The rows are grouped in 2 ways, from coarse to fine. Each group lies inside one group of the grouping before and may be the whole of it. The rows also spread widely along 3 directions, which tell nothing about the answers.
(in the rows, 128 means zero)
Some rows, each with its group in each grouping after it:
[118 149 139 105 108 130 138 107 146 160 128 140 119  83  86 132] => fita z903
[111 154 119 130 113 116 127  96 147 145 127 156  91  75  60 112] => fita z948
[124 128 135 125 101 159 165  97 146 156 151 134 145  93  73  98] => fita z785
[142 141 117 111  86 155 161  69 159 167 150 141 158  78  89  86] => sokon z526
[103 131 142  74 100 145 156 131 131 157 147 163 138  94  99 130] => pago z889
[142 155  86 100  70 156 125  81 169 157 148 135 181 102 115 106] => sokon z982
[157 140 132  98  96 183 182 101 182 160 158 126 183  97  92  91] => sokon z199
[126 165 110 117  95 112 124 105 143 145 133 131 112  89  85 135] => fita z603
[ 89 134 126 124 111 120 126  80 126 140 136 165 101  97  74 108] => pago z326
[104 163 130 108 119 110 123 116 142 140 115 157  82  76  63 134] => fita z948
[114 160 159  81 119 124 138 126 159 141 124 149 121  95  77 144] => sokon z199
[ 81 149 122 104 109 111 116  95 124 140 127 168  97 103  88 131] => pago z326
[110 163 125 135  91 111 118  72 129 148 136 146 107  79  70 116] => fita z785
[140 118 128 150 105 140 150  77 159 155 158 126 127  83  47  85] => fita z603
[124 149 129 155  97 109 118  65 137 157 142 153 101  69  62 107] => fita z903
[105 152 131 131 117 113 121  96 140 141 123 161  80  74  54 117] => fita z948
[118 168 148 109 110 107 122  93 153 137 123 159 110  83  64 132] => sokon z199

New rows. What belongs after each?
[119 117 139  82 103 170 174 124 146 161 163 156 158 100 101 113] => pago z889
[104 162 146 116 113 100 114 105 132 147 119 150  82  76  76 149] => fita z903
[ 88 171 135  82  97  92 112 109 109 139 129 182  98  85  94 156] => pago z889
[140 127 156 112 111 157 169  97 171 150 155 142 150  92  61  94] => sokon z199
[104 156 127 137  95  99 112  72 129 142 136 151  92  78  61 111] => fita z785
[123 140 125 151 113 131 136  76 150 146 140 158 101  69  47  86] => fita z948
[109 160 111  98  84 121 118  87 125 146 151 168 133  86 109 129] => pago z889
[ 95 115 132  97 121 162 166 118 141 153 145 152 137 111  88 106] => pago z326
[118 155 135  59 102 142 157 126 156 167 121 138 151  88 104 140] => sokon z526
[106 136 148  92 132 134 155 138 155 151 118 153 101  88  60 133] => fita z948
[122 143 113 123  92 143 148  87 144 153 151 135 140  89  82 109] => fita z785
[107 158 173  96 121 105 123 110 148 135 117 159  99  83  57 139] => sokon z199
[100 143 141  75  99 136 146 125 129 151 143 168 131  95 106 138] => pago z889
[139 109 124 125 120 185 192 108 177 169 156 128 148  84  65  73] => fita z948
[113 138 144 104 101 115 113  99 153 146 125 159 115  91  59 119] => sokon z982
[125 121 141 124 101 159 162  97 148 158 154 137 139  95  62 100] => fita z785
[125 152 129 118 102 137 138  96 147 162 138 143 124  79  87 122] => fita z903
[112 157 138 116 111 110 119  99 138 152 129 149 100  77  84 135] => fita z903
[145 119 123 137  99 156 161  92 162 160 161 120 144  88  67  90] => fita z603
[102 148 137  99 126 130 146 131 151 146 121 152  95  83  71 133] => fita z948
[109 129 151 130 109 130 143  94 132 147 145 147 112  88  51 112] => fita z785
[138 155  92 162  75 138 129  50 138 155 165 136 144  83  83  84] => fita z785
[126 132 170 123 121 132 150  94 162 144 136 156 113  82  45 103] => sokon z199
[103 120 153  98 106 138 151 108 133 153 154 173 122  89  81 117] => pago z889
[ 75 162 120  88 116 107 116 112 120 137 115 166  94 100  97 147] => pago z326
[136 159 137 120 104 133 138  83 163 145 143 150 133  89  73 112] => sokon z199
[112 151 124 124  96 121 127  87 130 144 137 145 116  88  72 121] => fita z785
[ 94 161 130 106  92  96 109  85 109 140 142 182  94  80  84 135] => pago z889
[145 110 138 102 104 176 189  92 175 176 162 138 173  84  81  78] => sokon z526
[142 141  93 147  79 167 156  60 150 160 174 127 165  88  90  72] => fita z785
[ 97 104 144  71 130 183 186 149 154 162 148 147 150 120  99 116] => pago z326
[126 125 121 112  88 159 161  85 140 162 175 164 158  89  99  95] => pago z889
[119 150 156  64 123 151 164 144 170 151 131 140 147 105  91 145] => sokon z199
[137 145 106 155  92 121 129  74 147 147 152 131 117  75  62  97] => fita z603
[150 151  95 127  83 165 154  71 164 171 161 125 169  80 114  93] => fita z903
[141 115 123 136  92 178 176  82 161 166 175 128 167  96  78  78] => fita z785
[100 112 174  82 119 141 157 130 128 154 146 171 115  91  67 129] => pago z889
[ 83 143 129 106 115 125 130 102 126 144 132 168 103 104  86 126] => pago z326
[144  94 133 145 116 186 191  93 179 170 171 134 149  84  47  51] => fita z948
[121 160 147 107 110 122 134  89 155 141 132 154 118  83  68 117] => sokon z199
[117 155 160 128 112 100 116  87 149 134 127 164  94  78  51 118] => sokon z199
[133 153 146 117 105 134 147  89 163 148 141 145 128  85  66 106] => sokon z199
[107 152 133  96 122 131 149 130 150 152 126 152 107  89  74 133] => fita z948
[ 59 173 132  79 117  77  93 113 103 125  98 176  69 102  89 166] => pago z326
[ 96 141 112 129 105 123 128  74 126 144 144 166 108  96  86 103] => pago z326
[131 157 122 111  85 125 137  67 150 161 139 151 133  71  84 102] => sokon z526
[ 81 147 128  88 112 128 135 109 131 141 130 162 112 108  95 130] => pago z326
[102 137 150 121 133 119 139 117 142 146 124 159  77  76  38 119] => fita z948
[121 130 144 151 112 103 125  82 143 143 142 144  89  73  37 105] => fita z603
[ 81 154 120  95 111 117 128 104 121 139 127 166 102 104  95 136] => pago z326
[134 123 141 133  99 136 151  62 154 165 148 155 132  69  51  78] => sokon z526
[107 128 151 118 103 101 107  87 146 144 125 160 106  88  52 122] => sokon z982
[131 149 117 129  89 124 132  54 153 163 141 151 134  67  77  89] => sokon z526
[125 147 127 130 101 114 125  95 150 145 138 135 101  84  63 124] => fita z603
[151 123 138 127 105 177 175  80 184 160 168 135 167  88  64  70] => sokon z199
[126 136 155 103 112 134 152 108 165 148 140 150 126  90  60 113] => sokon z199
[102 141 158 110 108  97  98  97 142 138 115 166  93  90  51 133] => sokon z982
[110 158 124 115  88  99  88  74 142 140 122 160 112  83  68 120] => sokon z982
[124 122 176 113 126 134 152 107 166 147 141 152 118  88  43 106] => sokon z199
[128 163  93 146  95 122 125  65 152 148 138 157 112  70  73  91] => fita z948
[115 157 119 132 112 125 131  90 147 148 131 156  95  76  61 109] => fita z948
[ 91 110 185  79 127 129 158 142 124 149 141 179 100  92  62 134] => pago z889
[140 135 120 122  87 146 149  63 159 167 151 142 153  73  75  82] => sokon z526
[121 158 115 115 115 133 145 107 158 154 133 147 116  83  80 115] => fita z948
[127 151 150 132 108 121 129  77 158 142 141 158 112  77  53 103] => sokon z199
[130 151 136  90 109 153 159 114 172 152 140 138 150  99  91 122] => sokon z199
[115 131 132 163 122 121 133  73 148 148 144 164  84  68  28  79] => fita z948
[101 176 166 109 111  71  95  95 132 128 106 171  68  78  47 151] => sokon z199
[128  91 123 130 110 194 187  80 156 165 180 144 165 107  82  56] => pago z326
[112 139 145  98  99 118 116 103 156 144 125 154 123  97  66 123] => sokon z982
[128 109 152 117 107 143 139  95 163 153 142 146 137  93  53  94] => sokon z982
[124 117 159 108 111 142 165  98 156 167 141 152 127  78  58  98] => sokon z526
[ 96 133 123 107 110 138 145  92 130 146 141 158 123  99  84 107] => pago z326
